There are 3 ways to turn a row about zero (a turn may also mirror it). The second row of each pair is the first, turned, with some noise. The first 21 pairs use one turn. New pairs use 2 turns, one after the other, and a turn may come again.
Known pairs, each followed by its turns in order:
-12.9  9.6  -29.0  5.8  7.8  -8.2
5.4  18.9  -20.3  -7.6  7.1  -17.1
K_443

2.0  -4.2  -8.5  -7.8  -23.8  -7.7
-13.2  1.7  8.0  -10.8  7.8  18.0
K_529

30.7  9.9  9.6  15.4  10.1  -23.1
-10.3  15.2  13.9  -20.2  16.1  29.5
K_443

3.9  28.2  1.6  -29.3  11.9  26.3
-28.9  4.8  -22.8  19.0  0.4  -28.1
K_676

-17.6  11.7  -0.7  -16.5  -25.8  -30.7
-0.8  23.3  15.1  -35.0  2.6  -17.0
K_676

24.2  28.4  -18.8  26.7  6.5  15.1
10.7  10.6  16.5  -13.4  19.7  -41.1
K_529

-1.1  -22.6  23.5  17.9  -12.9  17.3
32.0  -14.9  -1.7  5.6  -24.4  4.5
K_676

10.1  3.6  -21.9  0.4  6.3  -2.9
-5.0  -3.2  13.5  7.2  19.7  -8.1
K_529

11.3  16.6  8.5  27.2  26.9  15.9
22.3  8.1  -4.8  3.0  -5.4  -38.9
K_529

-0.4  -27.8  22.6  -20.0  28.5  30.7
15.4  -5.3  -54.5  17.9  -6.6  2.4
K_676

-17.4  9.8  23.4  -8.7  11.7  19.6
-11.0  -32.0  1.2  -10.8  -9.9  -11.0
K_443

3.6  27.1  3.7  -4.0  0.4  2.0
19.1  9.2  -1.7  -9.8  13.8  -1.9
K_529

-5.0  -11.1  6.6  -4.4  -3.6  0.8
-2.1  -4.3  8.9  10.3  -4.9  -8.6
K_443

10.2  1.3  5.6  -28.6  -9.3  27.1
26.3  -21.9  9.7  4.8  -21.8  3.0
K_443

-5.2  9.2  -23.9  -24.8  28.8  28.4
36.6  -19.4  -9.0  -20.5  7.0  -25.0
K_443

-12.7  -17.2  23.2  -19.5  -5.5  -11.8
15.4  18.0  -19.2  -18.8  -13.7  -3.9
K_676

-19.6  -16.5  2.6  6.5  -0.9  -24.3
-26.4  -4.9  -24.0  7.8  -2.9  6.2
K_529

11.1  -28.0  -10.0  -29.4  -17.5  12.6
32.3  -2.6  18.6  27.3  -11.1  -4.0
K_443

-6.1  -2.3  6.3  13.6  -6.0  -8.8
-12.0  6.4  -12.9  -4.2  -4.8  -4.0
K_529

4.6  -0.1  24.4  -8.2  25.3  -24.3
0.0  35.1  -13.0  6.0  0.7  21.1
K_676

-19.7  -5.7  -21.5  -1.0  0.7  19.3
6.1  -22.9  -4.1  -4.4  19.0  -16.7
K_676

New pairs. What belongs after each?
12.0  22.0  26.8  25.6  14.5  -1.8
-33.2  13.2  26.3  -9.9  8.6  8.5
K_529 K_676

-26.5  -1.3  3.4  25.5  -12.7  9.5
-5.1  4.7  25.7  -3.9  10.7  24.3
K_676 K_443

-9.8  2.8  3.8  4.8  -3.5  -7.2
0.8  -8.0  -6.0  -5.6  5.4  3.2
K_443 K_529

-22.3  -28.2  -12.3  -6.1  -26.7  12.5
-31.6  16.1  -8.0  -14.5  1.3  -29.9
K_443 K_529

27.0  5.0  6.7  20.5  30.2  7.8
18.6  -24.8  18.8  -11.1  15.9  -22.4
K_443 K_443

6.1  -5.0  -7.4  0.2  19.3  11.7
8.5  -15.5  -2.4  8.5  15.8  6.8
K_676 K_676

-22.7  4.6  -8.4  22.5  1.7  -5.9
-10.2  -20.1  -9.9  1.6  22.5  -4.0
K_443 K_529

1.2  13.8  -23.8  29.0  -3.2  -28.1
-22.8  4.0  5.3  13.7  30.4  -28.0
K_443 K_676

-3.8  -19.2  11.0  7.4  -24.6  2.4
-12.4  -7.6  -7.8  -13.9  -26.7  6.1
K_676 K_676

-19.5  -8.2  -3.5  23.6  -5.8  23.4
5.9  2.2  -8.1  -37.7  -11.1  3.8
K_529 K_676

-25.3  2.9  -9.0  -22.4  10.7  21.8
14.6  -9.8  20.1  24.7  20.1  7.6
K_529 K_443

9.8  19.2  -22.5  27.0  11.2  15.4
-6.5  -2.5  -20.7  11.8  -31.2  -20.3
K_676 K_529

-14.2  -8.6  8.0  -7.6  9.3  -16.4
6.1  -0.5  -19.1  9.9  11.5  -3.8
K_529 K_443

2.4  -9.1  -29.5  -12.7  -0.8  23.4
25.1  7.1  -20.5  6.7  -21.3  14.3
K_529 K_676

6.4  -4.5  11.7  -27.3  3.7  -14.1
-14.7  -8.5  17.3  -1.6  -18.4  12.0
K_443 K_443

2.1  8.0  -1.2  0.0  0.5  17.2
12.0  2.1  8.7  -5.4  5.2  11.3
K_676 K_676

-0.8  27.4  24.1  18.1  -1.0  -11.0
0.6  3.0  9.8  0.9  40.9  2.2
K_529 K_529

23.8  29.0  15.1  27.6  24.3  16.1
-1.9  -19.8  -51.5  -1.5  16.5  -9.6
K_443 K_676

-4.8  -10.8  23.9  -16.0  -12.8  20.5
-14.0  -11.8  18.7  -27.9  -1.9  8.6
K_676 K_676

7.5  -29.0  -10.7  24.7  -14.9  -26.0
28.3  5.4  25.6  4.1  -28.2  16.4
K_676 K_529

0.8  -2.7  -17.3  -24.6  0.3  -26.2
17.3  -24.5  -5.1  2.8  -12.6  -25.6
K_529 K_529

18.0  19.1  30.7  1.5  -15.2  21.6
-28.2  16.0  -11.6  -33.4  -4.7  -0.7
K_676 K_529

30.2  -14.6  29.9  8.6  17.9  22.0
28.9  -10.0  -37.0  17.2  -9.5  14.1
K_443 K_676

-30.1  17.2  13.3  6.7  -10.7  -4.4
-19.0  -17.6  -13.3  -21.3  10.9  -4.0
K_529 K_676

29.9  -15.0  -7.9  -13.9  9.9  11.8
5.9  -17.0  18.8  -7.4  16.8  22.1
K_443 K_443

17.9  25.7  16.5  21.9  -21.9  27.8
-28.0  24.3  -18.6  -20.3  -28.6  -1.5
K_676 K_529

3.1  15.1  -17.4  3.3  -22.6  14.6
-18.0  4.1  -19.8  11.0  -14.3  17.1
K_676 K_529

-5.0  10.7  -29.9  5.1  -0.9  -8.4
13.7  18.7  -13.1  -20.8  -3.2  4.1
K_443 K_443

-2.1  -8.5  2.7  -14.3  -29.0  23.8
-1.6  -2.6  1.0  -38.4  -6.4  10.2
K_676 K_676

30.3  19.3  15.4  1.3  -26.4  -14.1
4.7  4.8  -16.7  -36.2  -12.6  22.6
K_676 K_529

-14.0  5.0  -3.3  27.2  -22.1  -7.0
-12.6  -10.0  31.0  -3.0  -3.2  17.5
K_676 K_443

25.1  30.3  -13.7  0.1  17.7  26.9
43.4  -0.4  19.0  -0.1  22.1  6.1
K_676 K_676

9.4  -13.9  26.5  -24.2  15.2  0.3
-16.4  -16.5  31.3  9.1  -4.4  3.6
K_443 K_443

23.8  -11.9  -1.3  -8.0  -13.6  -23.7
-11.3  -25.1  -5.5  -14.7  -10.2  17.9
K_443 K_443

7.7  -28.3  20.4  -1.7  -9.3  13.8
30.4  -9.2  3.1  15.7  -11.6  16.1
K_443 K_676

